Each cloud of rows lies close to a flat space through zero, with a little noise off it, and is much wider in some directions of that space than in others. After each cloud: how many dimensions does that space have?
In the rows, zero is written as 128.

[[133 126 126 109 127 113 122 126  91 122 134 142 147 116 144 113 137 135
  139 131 129 136 120 144 135]
 [129 127 144 156 126 139 121 127 163 137 118 118 122 132 119 152 110 108
  124 125 132 113 136 116 108]
 [121 152 119 161 147 145 145 129 200 123 144 128  97 133 109 141 114 119
  105 115 133 114 136 130 108]
 [144  77 168 104  97  99 104 122  51 151  88 114 166 111 157 116 146 112
  142 142 123 138 117 105 156]
 [135 117 149 139 117 129 111 126 124 141 113 115 138 127 132 144 115 114
  137 129 133 117 128 116 115]
 [126 138 124 133 126 136 126 131 144 126 136 127 121 128 121 127 126 128
  121 124 124 132 137 134 128]
 [126 141 114 128 147 117 138 126 129 111 149 150 130 113 136 119 128 132
  134 123 132 129 118 151 120]
 [110 159  93 122 140 157 153 140 162 115 149 126  94 154  99 116 137 158
  103 125 116 143 143 132 146]
 [123 126 124 145 149 125 149 125 157 125 132 131 105 130 122 142 121 115
  125 122 137 111 120 121 110]
 [126 140 115 110 126 124 126 133 111 118 141 140 137 121 133 103 142 144
  126 128 120 149 129 146 146]
 [132 112 144 136 124 121 125 121 122 138 111 119 129 126 133 143 121 113
  135 129 136 115 122 114 118]
 [127 149 116 116 107 159 110 136 128 132 127 113 133 150 110 128 126 154
  125 136 117 141 154 132 136]
 [132 118 125  81 102 120 107 131  47 130 119 127 166 127 144 102 148 157
  146 145 119 156 131 137 157]
 [136 103 144 121 121 108 119 122  93 138 109 125 146 120 144 132 130 118
  147 134 135 122 117 120 126]
 [138  96 159 134 121 105 120 119 104 145 105 124 143 113 145 140 123 100
  142 131 137 114 115 110 120]
 [130 118 127 103 117 121 121 129  84 132 120 128 143 129 136 117 141 142
  140 137 126 141 128 129 145]
 [130 145 127 160 139 137 129 127 186 123 142 133 113 124 118 142 108 113
  117 116 134 114 132 136 103]
 [132 154 128 139 115 149 107 132 158 126 138 128 137 124 118 127 114 131
  116 123 121 136 146 144 122]
 [132 122 136 109 105 134 109 133 102 135 119 118 147 129 129 114 138 139
  126 134 117 146 140 125 150]
 [125 139 119 143 143 127 140 126 155 118 142 140 116 124 123 129 123 124
  124 119 132 121 123 138 117]
 [131 125 133 134 130 123 123 125 123 130 128 131 135 122 134 137 119 123
  141 128 136 119 124 129 113]
 [131 131 134 140 123 136 117 127 137 134 125 122 131 133 125 143 113 126
  134 129 131 119 132 127 114]
 [125 120 128 116 125 126 130 130 110 131 121 121 127 135 127 126 137 133
  130 133 127 131 126 118 141]
 [125 146 122 141 130 146 130 129 162 128 137 122 115 140 111 143 114 131
  121 124 128 121 139 127 114]
 [129 118 134 135 137 118 133 125 129 128 127 130 125 123 134 134 123 117
  132 127 134 118 118 124 119]
 [130 133 128 116 108 145 106 133 111 134 124 118 144 136 125 127 125 144
  133 135 123 139 144 131 134]
 [122 140 114 142 145 136 145 131 160 123 139 131 105 138 118 139 122 129
  124 125 132 116 129 127 113]
 [131 129 129 138 144 111 135 123 136 123 138 142 127 111 137 129 123 114
  132 121 137 119 113 136 113]
 [124 135 114 109 127 132 130 132 107 124 133 130 130 138 126 122 138 147
  131 133 124 136 130 132 140]
 [128 131 123 118 125 131 128 131 117 126 131 128 130 131 127 120 133 139
  127 132 125 137 130 130 136]
 [128 129 130 135 129 131 129 128 143 130 126 126 122 128 124 129 125 125
  121 125 126 125 131 124 128]]
 : 5

[[155  98 161 106 132 114 160  73 157 168 115  85 148 131 109 109 112 128
  121 154 162 142 124 131 118]
 [104 137 118 150 103 124  86 174 130 124 129 147 128 134 152 132 139 147
  123 118 107 129 153 118 146]
 [162 118 110 109 154 130 171 104 125 117 137 147 135 140 140 127 151 120
  126 105 106 114 129 134 127]
 [103 129 132 163  86 142 132 138 124 164 139 137 122 156 137 150 130 155
  128 153 145 127 134 112 131]
 [103 139 130 176 104 101  94 190 158 146 125 144 156 156 181 136 170 163
   97 117 103 115 174 130 152]
 [151 106 117 124 119 136 170  93 141 148 147 147 138 163 149 130 145 138
  132 126 108 115 143 113 132]
 [182  88 111  85 116 124 192  73 101 135 126 147 119 134 102 122 134 140
  148  98 129 168 127  84 144]
 [127 133 119 115 139 150 140 105 107 113 141 127 111 121 115 131 108 109
  142 134 130 125 106 128 115]
 [127 110 115 153  78 119 101 166 122 165 115 153 149 140 138 134 163 171
  128 108 103 147 172  91 162]
 [151 122 134  92 152 129 175  90 115 105 131 113  97 122  98 122 102 107
  134 126 165 151  92 128 121]
 [131 137 130 125 151 124 141 130 123 113 128 124 122 126 126 135 129 119
  122 129 138 122 113 144 121]
 [104 153 125 144 140 160 166 120 101 127 154 129  99 144 124 160 108 115
  128 161 167 105  84 145 105]
 [125 126 132 144 122 133 143 114 143 152 141 126 135 151 146 135 132 131
  120 150 129 106 132 139 121]
 [147 123 103 129 143 162 219  84 104 133 164 162 113 168 140 160 149 125
  131 132 129  94 104 128 119]
 [127 134 123 141 129 120 130 142 150 115 142 149 137 151 170 128 150 135
  116 118 102 110 150 131 138]
 [116 144 136 152 127 107  93 187 136 132 105 128 143 123 143 131 155 146
  103 113 125 127 147 140 144]
 [139 115 146 130 127 109 118 124 155 152 111 108 151 126 128 112 135 137
  116 132 132 134 147 127 133]
 [151 124 148  69 149 112 149  85 130  71 127  99  91 107  97 100  71  97
  140 123 165 179  97 122 126]
 [145 115 133 102 133 121 131 119 103 122 105 117 113 101  83 118 111 125
  137 118 154 165 112 115 134]
 [115 127 162 129 112 113 123 120 144 138 123  96 115 130 119 121  95 133
  119 159 175 157 121 125 130]
 [111 138 124 137 132 135 102 137 146 118 140 129 134 127 150 124 127 119
  132 136 106 103 136 142 120]
 [113 147 144 141 135 126 149 146 104 129 124 117 103 130 110 151 122 134
  113 141 176 137  97 139 126]
 [100 131 121 161  89 139 106 141 143 152 148 150 141 155 163 135 132 151
  134 143 101 116 158 108 139]
 [115 131 136 154 113 116  99 150 150 152 121 127 153 136 151 125 143 145
  114 135 114 114 154 130 133]
 [120 132 101 141 111 160 177 110 112 124 173 170 105 173 160 155 137 134
  136 138 115 107 121 111 128]
 [115 136 137 144 129 130 107 136 141 152 124 114 145 122 126 125 129 126
  122 147 128 109 132 147 114]
 [117 144 126 123 134 150 151 111 102 107 148 129  92 129 115 142 104 113
  140 142 152 126  96 130 119]
 [143 124 101 118 142 146 187 103 105 107 157 156 106 155 138 150 139 125
  136 116 121 117 112 124 129]
 [185 104  96  77 155 125 155 106  94  92 112 153 118  98  97 116 145 115
  149  68 100 154 123 108 142]
 [106 162 165 127 177  89  78 176 145  92  94  80 125  89 113 115 115 104
   98 133 166 133 110 180 121]
 [117 111 145 135  84 110  49 147 162 158 105 111 165 109 127  95 119 147
  132 130 106 153 175 104 137]]
 : 7

[[132 110 114 121 125 131 142 148 130 135 136 141 132 143 117 116 126 129
  130 146 117 129 100 123 123]
 [144 186 165 154 117 107  79 108 124 131 168 158  78 135 126 137 178  69
  130  69  72 117 164 142 124]
 [150 122 153 136  94 101 116 118  90 149 126 136  78 145 142 172 142 121
  113 104 135 122 140 165 147]
 [158 152 171 138  89 110  90 106  83 139 128 148  59 156 153 186 168 108
  103  93 130 121 157 176 151]
 [117 168 109 139 171 155 130 136 161 121 166 138 168 106 112  75 130 126
  167 137  98 153 123  79 101]
 [116 119 137 113 120 107 100 116 143 108 125 142 126 122 101 136 121  97
  112 105  98  99 152 145 112]
 [119 147 119 127 170 166 120 101 159 102 151 141 179  91 104  94 110 148
  147 132 120 151 149 118 103]
 [132 174 102 161 178 176 155 139 161 138 189 141 168 108 116  54 140 134
  181 142  98 174 101  72 110]
 [139 144 125 140 145 162 147 122 121 132 132 121 142 124 145 117 134 160
  143 145 156 160 117 118 138]
 [124 127 146 104 118 136 106 110 106 104  80 114 123 135 156 172 127 156
  100 145 173 123 151 155 138]
 [127 105 117 146 118 102 159 145 130 156 132 110 120 124 127 118 118 116
  136 113 125 119 110 118 140]
 [144 116 147 144  73  59 111 141 105 164 138 140  50 160 124 161 156  60
  110  77  83  86 128 152 144]
 [126 111 148 116 103 112 117 109  99 121  80 102 108 132 151 179 122 142
   98 121 173 110 152 164 148]
 [133 144 141 136 117 102 109 132 118 142 146 138 102 133 129 139 135 104
  136 108 102 123 140 125 124]
 [132 189 133 159 143 114 111 140 136 152 181 140 114 120 129 103 148  98
  170 103  75 146 140  86 112]
 [136 106 110 130 129 146 158 137 127 137 128 122 138 133 130 119 121 151
  130 150 149 143  97 124 136]
 [125 119 103 142 140 118 159 158 136 158 156 122 143 117 121  96 106 134
  160 140 113 147 101  87 121]
 [111 176 147 128 154 132  86 101 142 105 137 127 146  95 130 129 119 129
  143 105 117 137 184 115 105]
 [139  98 141 112  98 124 125 116 101 119  89 123 104 148 140 172 133 140
   91 134 163 112 128 171 149]
 [136 137 134 127 134 151 129 112 115 123 119 123 132 126 144 142 131 156
  125 137 161 143 135 138 138]
 [144 127 152 130 110 121 115 106  98 131 113 128 100 132 145 169 134 140
  110 114 154 127 148 163 147]
 [145 135 161 114 101 126  94 102  91 119 105 140  91 146 148 183 148 136
   95 121 154 122 157 178 144]
 [132 100 138 129  93  85 122 133 109 147 120 127  91 140 126 159 123 106
  112 106 122 105 132 151 138]
 [133 125 153 141 102  91 111 107 113 135 122 125  88 127 128 160 135 101
  112  80 120 104 157 160 141]
 [124 117 117 117 130 145 140 134 136 115 112 123 142 138 126 118 133 134
  118 152 139 121 110 127 130]
 [147 152 125 139 150 173 129 113 142 121 166 159 143 122 112  99 147 134
  140 127 112 154 125 128 119]
 [111 117 141 108 126 121 113 107 124 108  89 108 137 117 139 157 108 145
  107 127 161 113 157 147 133]
 [133 101 134 119 105 120 129 122 121 122 107 129 113 142 126 148 132 122
  100 124 137 106 125 154 140]
 [125 123  97 130 148 143 157 159 146 142 156 135 157 128 113  85 118 134
  157 158 108 148  88  88 113]
 [139  93 142 128  87  96 134 127  96 146 101 115  83 149 139 171 130 119
   99 111 151 103 125 167 156]
 [109  98 101 102 167 195 161 107 161  85  97 111 206 100 113  95  96 186
  118 171 176 141 113 126 121]]
 : 7

[[104 109 156 152 158 136  96 160 148 127 107 138 120 150 134 147 133 117
   95 103 104 145 111 110 144]
 [120 130 172  79 110 153 176 143 132 137 125 127 110 105 147 110 107 163
  183  95 121  78 141 140 149]
 [ 99 110 126 147 108 120 132 121 133 145  77  99 122 149  93 118 169 131
  101 114 130 144 112 138 184]
 [ 91 117  94  94 141  90 150 136 116 123 117 104 159 150 181  69 134 159
   63 204 137 106 119 168 193]
 [117 147 153 107 113 139 158 141 135 123 155 128 152 142 118 132 131 122
  151 102 140 156 104 145 136]
 [128 106 131 136 117 130 127  98 139 121 126 134  87 125 118 111 140 157
  141 100 125 143 151 132 146]
 [141 193  84 114 132 156 110 132  87 128 155 141 119 133  97 155 114  76
  148 142  93 139 106 163 101]
 [160  78 115 133 107 127 147  87 117 148 134 112 136 112 105  82 118 167
  136  95 141 141 113  92 104]
 [144 125 154 107 170 118 123 170 141 145 171 133 141 113 133 123  91 149
  159  68 112 132 122  91  89]
 [115  92 144 102 160 114 110 158 112 136 123 138 138 129 116 160 113 110
   93 136 141  83 119 119 117]
 [111 146 126  92 155 128 138 125  71 110 125 164 137 176 112 126 104 119
  109 136 125 139 120 156 114]
 [112 110 147 149 166 124 107 141 159 145 193 156  86 101 153 211 105  86
  110 142 166 120 141 114  74]
 [142 106 117 149 120 158 118 151 131  82 123 163 170 100 117 173 131 122
  120 104 143 117  62 113 150]
 [142 153 132 181 128 184 121 123  93 130  74 133 133  77 127  83 119 136
  114 100 105 155 130  67 150]
 [112 149 125  97  99 124 142 138  99 148 166 104 128 123 105 106 118 150
  177 169 132 113 120 155 130]
 [125 155  94 123 156  75 116 131 162 139 172 105 121 170 165 110 129 117
  134 159 106 160 130 165 107]
 [158 131 135 164 146 115  85 125 166 107 153 119 127 101 156 110 123 132
  135 127 138 167 139  92 138]
 [149  75 157 140 109 160 126 120 126 109 100 136 118  57 103 120 147 150
  135  50 104 112 162 102 137]
 [114 187  91 154 159 101 120 156 141 151 158 132 134 126 126 152 117 137
  121 153 164 149 144  95 112]
 [ 86 168  98 131 172 119 170 160 100 116 123 148 122  89 146 130 123 124
  112 100 113 109 153 166 114]
 [102 159  99  83 139 143 173 132 101 169 135 115  82 113 120 114 134 113
  126 101  78 113 152 189 130]
 [174 162 145 107  92 159 140 114 137 117  98 134 180 135  84 136 127 130
  135  94 169 138 117  85 174]
 [122 136 149 113 124 109 120  97 113 123 130 107 135 170 148  57 136 141
  108 160 115 189 175 140 160]
 [143  80 100 161 156 106 129 132 169 116 174 153 104 118 170 130 105 176
  160  98 126 123  85 119  79]
 [117  79 177 122 145 133 126 126 135 126 133 143 118 136 149 121  92 153
  134 119 163 130  82 105 145]
 [ 87 153 153 112 149 159 153 159  54 137  90 151 127 124 119 117  94 132
  125 126 108 101 129 131 118]
 [132 132 150 122 131 164 124 116 100 131 175 155 138 157 107 153 105  92
  135 116 135 181  78 122  92]
 [ 97  89 124 110  94 111 142 155 135 152 132  97 144 159 111 117 169 162
  120 137  90 114 119 156 140]
 [134  87 111 129 137 112 146 128 137 135 118 120 129 106 172  81 104 190
  125 145 150  82 118 107 141]
 [133 137 139  95 154 104 140 131  99 125  95 102 138 111 123  92 102 108
  164 110 124  94 114 158 114]
 [162 133 171 124 131 147  99 109 159 101 160 153  98 139 130 142 100 137
  177  92 141 162 135 101 130]]
 : 17

[[124 108 176 120 166 158 138 189 141 148 126 170 162 123 134 115 135 108
  104 123 111 104 101 146 129]
 [136 149  93 126 156 155 114 154  76 116 111 136 140 157 105 122 128  84
  125 124 134 102 146 140  96]
 [121  96 154 117 119 195  89  91 126 123 130  86  99 156 143 165 109 115
  127 159  97 156 128  68 100]
 [101  96 139 121  72 143 136 145 150  74 141 137 146 117 151  63 118 108
   55 130 123 160 157  96 175]
 [119  91 191 104 127 133  89 117 126 152 124 157 161 132 137 139 107 140
  141 125 128 182 121 145 119]
 [154  85 182 106 152 179 133 100 162 115 184 142 177 145 162 170 126 119
  103 175 156 152 213 146  97]
 [162  88 105 116 125 222 187 144  99  79 130 160 170 123  90 131 122 139
   91  74 132  72 182 180 137]
 [ 96 110 121 116 163 159 137  78  64 110 155 138 151 130 181 120 109 141
  144 126  88 101 131 124  90]
 [152 142 120 156 186 132  97 122 131 151 142  85 123 154 147 197 172 169
  125 126 143 139 120  93 144]
 [132 149  98 178  84 100 125 101 129 139 172  63 122 150  99 117 141  94
  164  98 123  93 159  83 118]
 [133 112 171 126 129 123  96  88 180 115 104 138 105 146 109 137 119 136
  155 105 122 129  85 124  79]
 [ 78 126 135 129 127 106 160 155 117 143 103  93 104 101 125  69 138  94
  177  88 125 156 125 140 105]
 [101  88 143 141 145 118 135 103 166  77 176 139 119 130 138 106  93 162
  128 138 130 191 136  99 129]
 [116  88 149 124 116 120 138  82 136 125 120 148 134 126 110 171 106 103
  130 153 112 133 118 146 136]
 [111 157 189 130 109 114 151 100 115 134 133 128 125  95 157 123 141  91
  144 166 134 105  90 102 123]
 [ 81  89 113 148 116 126  79 139 112 140 153  88  92 112 142 110 137  98
  152 141 120 127 118 119 139]
 [122 179 127 155 139 114  79  57 183 118 135 116 114 128 100 151 139 159
  138 121 133 145  98 146 120]
 [145 119 136 164 128  89 160 105 142 173  94 148 114 133 230 143 163  97
  155 173 127 153 126  97 131]
 [ 73 124 120 160  92 151 126 187 145 185 148 138  95 114 108  59 118 159
   93 151 117 158 173 147 137]
 [102 137 160 169 162 148  71 108 111  91  76 101 109 162 106 117 106 172
  104 122 120  31 152 139 156]
 [154  93 109 104 124 126 137 142 130 103  84 143  76 128 141 137 134 124
  146  94 116 102  86 136 141]
 [120 131 147 158 155 127 113 135 138 178 124 142 155  98 117 128 158 125
  139 178 107  85 116  71 131]
 [147 109 117 114 163 115  69 103 134  77 105 128 160 106 153 153 132 159
  152 119 154 146 163  83 167]
 [164 153  86 115  89 122  66 165 104 143 132 143 151 126 107 121 113 126
  157 104 178 165 123 103 101]
 [135 165 157 154 146 117 120 155 146 182 128 134  95 122 180 148 141 112
  166 181 114 125 133 100 201]
 [171 131 145 154 112 124 127 155 127 129 140 109 179 145  95 126 129 145
  124 124 179 185  73 183 145]
 [126 155 141 145 141 161 143 117 121 127  80 122 161 102 108 124 135 132
  131 101 126  98 100 154 120]
 [149 128 148  94 162 162 114 156 118 129 162 136 116 105  96 140 204 148
  134 123 145 124 103 111 118]
 [130 165 115 146 122 139 124 136  88 141 110 178 133 142 128 111 147  86
  145 125 131 155 156 109 147]
 [167 130 135 125 158 131 117 122 150 116 122 121 180 132 112 123 176 103
  129 158 109  78 153 153 143]
 [165 108  80 146 103 126 119 161 134 187 126  93 123 158  88  92 125 179
  167 127  96 137 135 142 110]]
 : 23

[[134 155 130 106 134  81 178 105 116  99 104 121 106 148 129 137 145 143
  129 136 125 116 138  89 127]
 [124 140 134  63 155 132 175 217 117  83 116  97 163 175 180 129 101  84
   84  79  55 182 113  61  47]
 [119  91 138 160  99 174  56 105 152 176 165 158 145  73  99 136 118 134
  130 150 162 116 139 191 165]
 [133 100  83 238  87 146  45 111 149 196 151 136 107 143  33 139 129 155
  173 159 125  99 165 216 173]
 [124 134 136  93 137 124 156 164 112  96 113 122 130 139 148 131 130 108
  119 107 115 127 117 103  89]
 [118  95 152 112 142 160 107 142 129 131 143 137 161  92 138 132 107 125
  103 144 124 121 115 136 129]
 [130 132 132 102 153 122 159 169 114  97 110 112 139 151 152 127 120 115
  112 111  97 132 112  96  93]
 [140 177 121 103 138  84 192 126  95  84  86 117  85 153 168 102 169 119
  160  95 163 118 108  93 106]
 [131 149 145 100 135  84 173  76 122 106 114 135 110 119 133 137 148 152
  124 151 149 110 135  92 150]
 [135 154 139  91 160  80 199 118  95  77  88 119 105 138 150 127 151 138
  128 130 137  95 112  75 118]
 [129 117 132 136 132 127 124 108 130 136 131 136 125 113 118 131 129 139
  132 147 138 112 129 139 146]
 [137 146 143 108 164  91 179  69 107 102 102 135 109 101 159 106 150 152
  139 149 172  96 102  95 162]
 [116 106 119 126 113 196  75 203 155 159 164 120 183 140 145 121  84  84
   98  88  78 204 128 149  87]
 [130 102 153 107 193 127 143 100 140 130 134 120 178 106 155 129  87 155
   80 171  86 142 108  82 162]
 [129 131 103 162  99 143  94 148 143 155 139 120 123 154 105 128 125 119
  142 112 112 151 145 159 119]
 [116 119 140 100 120 146 126 178 126 111 135 126 149 133 130 145 117 106
  104 115 105 134 130 122  87]
 [134 133 143  94 178  92 170  75 147 123 128 113 163 134 147 142  94 162
   81 166  71 163 132  56 160]
 [124 113 140 114 141 129 131 133 132 122 134 128 148 125 125 144 111 133
  102 144  99 133 130 112 126]
 [134 104  93 205 114 131  79 132 146 173 145 121 125 162  55 152 114 151
  141 156  80 118 162 170 150]
 [122  96 121 142 126 155  94 180 146 146 151 117 161 155  97 153  92 120
   97 132  61 146 145 138 108]
 [132 136 121 114 151 145 142 181 114 114 112 108 138 148 172  98 120  99
  129  89 113 157  99 112  91]
 [130 128 125 135 127 121 132 131 125 126 124 126 121 135 116 134 132 131
  131 133 122 116 133 129 127]
 [129 146 116 121 126 150 130 179 116 120 117 116 123 145 165  96 135  89
  146  72 137 155 105 133  88]
 [131 140 143  99 151 119 159 116 111 105 110 128 125 105 172 105 139 124
  131 121 159 124  99 105 132]
 [144 102 117 191 165 117 111  60 127 161 122 133 121 103 100 116 124 179
  152 189 143  80 118 152 206]
 [123  98 104 214  69 168  34 118 150 192 167 153 114 110  51 140 134 139
  165 146 159 105 162 228 161]
 [120 105 132 153 108 159  73 112 159 170 164 142 152 105 102 140 110 134
  118 147 121 147 146 162 154]
 [138 127 115 145 148 124 134 134 123 132 116 115 129 144 132 117 123 135
  135 128 111 130 119 122 130]
 [133 144 114 131 132 109 154 161 110 107 105 112 107 169 125 124 137 119
  139 109 108 121 125 112 100]
 [133 117 113 174 115 137 103 127 117 142 124 137 103 121  98 121 146 135
  162 135 156  86 126 176 144]
 [118 138 142 106  94 109 137 107 124 112 132 147 106 116 109 155 151 131
  130 133 157 104 150 130 125]]
 : 6

[[106 132 113 136 135 101 109 132 130 125 119 143 147 115  88 121 127 141
  164 136 107 150 116 138 128]
 [114 130 119 130 137 105 111 135 132 128 124 131 147 117  98 117 133 144
  156 139 115 137 119 142 128]
 [117 126 116 141 132 117 105 122 139 124 132 151 130 127 127 141 110 118
  143 114 110 141 139 123 119]
 [126 107 119 170 120 134  88 105 178 120 136 203  88 142 196 189  47  21
  114  39 105 130 230  55 104]
 [138 119 131 153 122 146 121 119 158 127 139 158  90 142 187 166  78  65
  102  78 125 120 188  81 111]
 [148 116 136 148 122 158 134 107 148 131 140 146  85 144 203 164  87  67
   81  74 132 114 183  81 115]
 [127 131 133 116 135 118 133 126 117 129 124 106 143 123 105 109 152 161
  140 153 130 134  96 147 140]
 [141 128 138 121 122 146 150 123 118 132 137 111 108 140 152 131 135 124
  100 125 147 113 129 116 124]
 [112 122 115 142 131 115 100 126 136 127 126 148 138 124 116 125 118 126
  145 117 114 143 140 126 124]
 [141 125 132 137 121 155 141 118 140 120 145 135  92 146 191 153 105  82
   88  96 145 112 167  90 124]
 [126 128 134 135 125 125 129 126 132 133 133 133 131 132 129 133 126 121
  132 124 127 127 142 124 125]
 [108 132 112 129 134  95  97 132 125 125 117 144 167 107  77 109 137 158
  176 141 108 151 112 149 130]
 [137 122 128 140 121 136 114 121 140 125 131 143 119 135 154 144 105  94
  117 107 126 121 155 111 121]
 [115 126 115 147 127 109  94 130 142 126 127 160 126 115 125 136 103 104
  143 103 106 137 152 116 116]
 [117 136 126 111 142 105 132 139 103 132 117  99 163 114  69  92 166 193
  159 173 126 141  71 175 138]
 [141 129 141 122 120 149 146 122 127 138 132 117 109 138 155 134 132 118
   99 120 135 108 136 122 127]
 [129 129 131 126 130 124 125 133 129 124 128 124 135 125 118 123 130 134
  132 132 129 126 118 136 126]
 [122 121 126 148 121 131 109 122 150 128 137 158 118 126 153 152  95  86
  123  95 116 134 170 100 119]
 [113 121 115 153 130 115  99 123 155 120 133 175 120 131 147 151  91  84
  142  87 101 141 174  96 116]
 [158 134 151 103 119 161 176 131 112 139 139  83 106 149 157 116 154 140
   80 149 163  99 105 131 134]
 [122 137 121 120 128 121 131 135 116 126 127 107 137 121 107 113 148 153
  143 145 130 134 107 145 137]
 [119 126 118 133 129 117 108 126 133 127 126 147 131 123 126 134 117 121
  138 120 120 139 144 121 122]
 [ 99 119 112 152 130 106  86 126 157 113 127 178 134 116 128 146  92  94
  162 100  96 148 168 108 116]
 [129 133 132 116 126 124 138 140 111 131 125 106 133 130 108 108 153 158
  129 150 138 124 103 147 135]
 [143 119 136 143 116 148 137 117 145 121 136 145  89 139 188 158  95  69
   88  89 134 118 178  84 122]
 [139 124 131 124 125 134 135 131 130 130 133 127 116 130 141 132 122 115
  115 117 130 128 134 121 125]
 [136 129 132 132 128 141 137 129 126 127 136 125 125 130 145 129 131 123
  118 120 134 116 132 119 128]
 [141 126 135 122 125 146 151 125 127 132 132 114 115 140 145 131 136 130
  101 126 134 110 126 125 137]
 [117 136 121 121 131 106 124 136 103 128 119 110 162 113  74  98 154 179
  163 160 123 146  87 159 135]
 [144 129 133 126 123 148 154 129 122 130 142 117 106 142 152 134 126 119
  106 125 145 110 132 124 126]
 [141 134 134 112 129 141 149 130 115 125 143  96 128 135 128 115 150 150
  110 148 151 119  99 139 136]]
 : 2
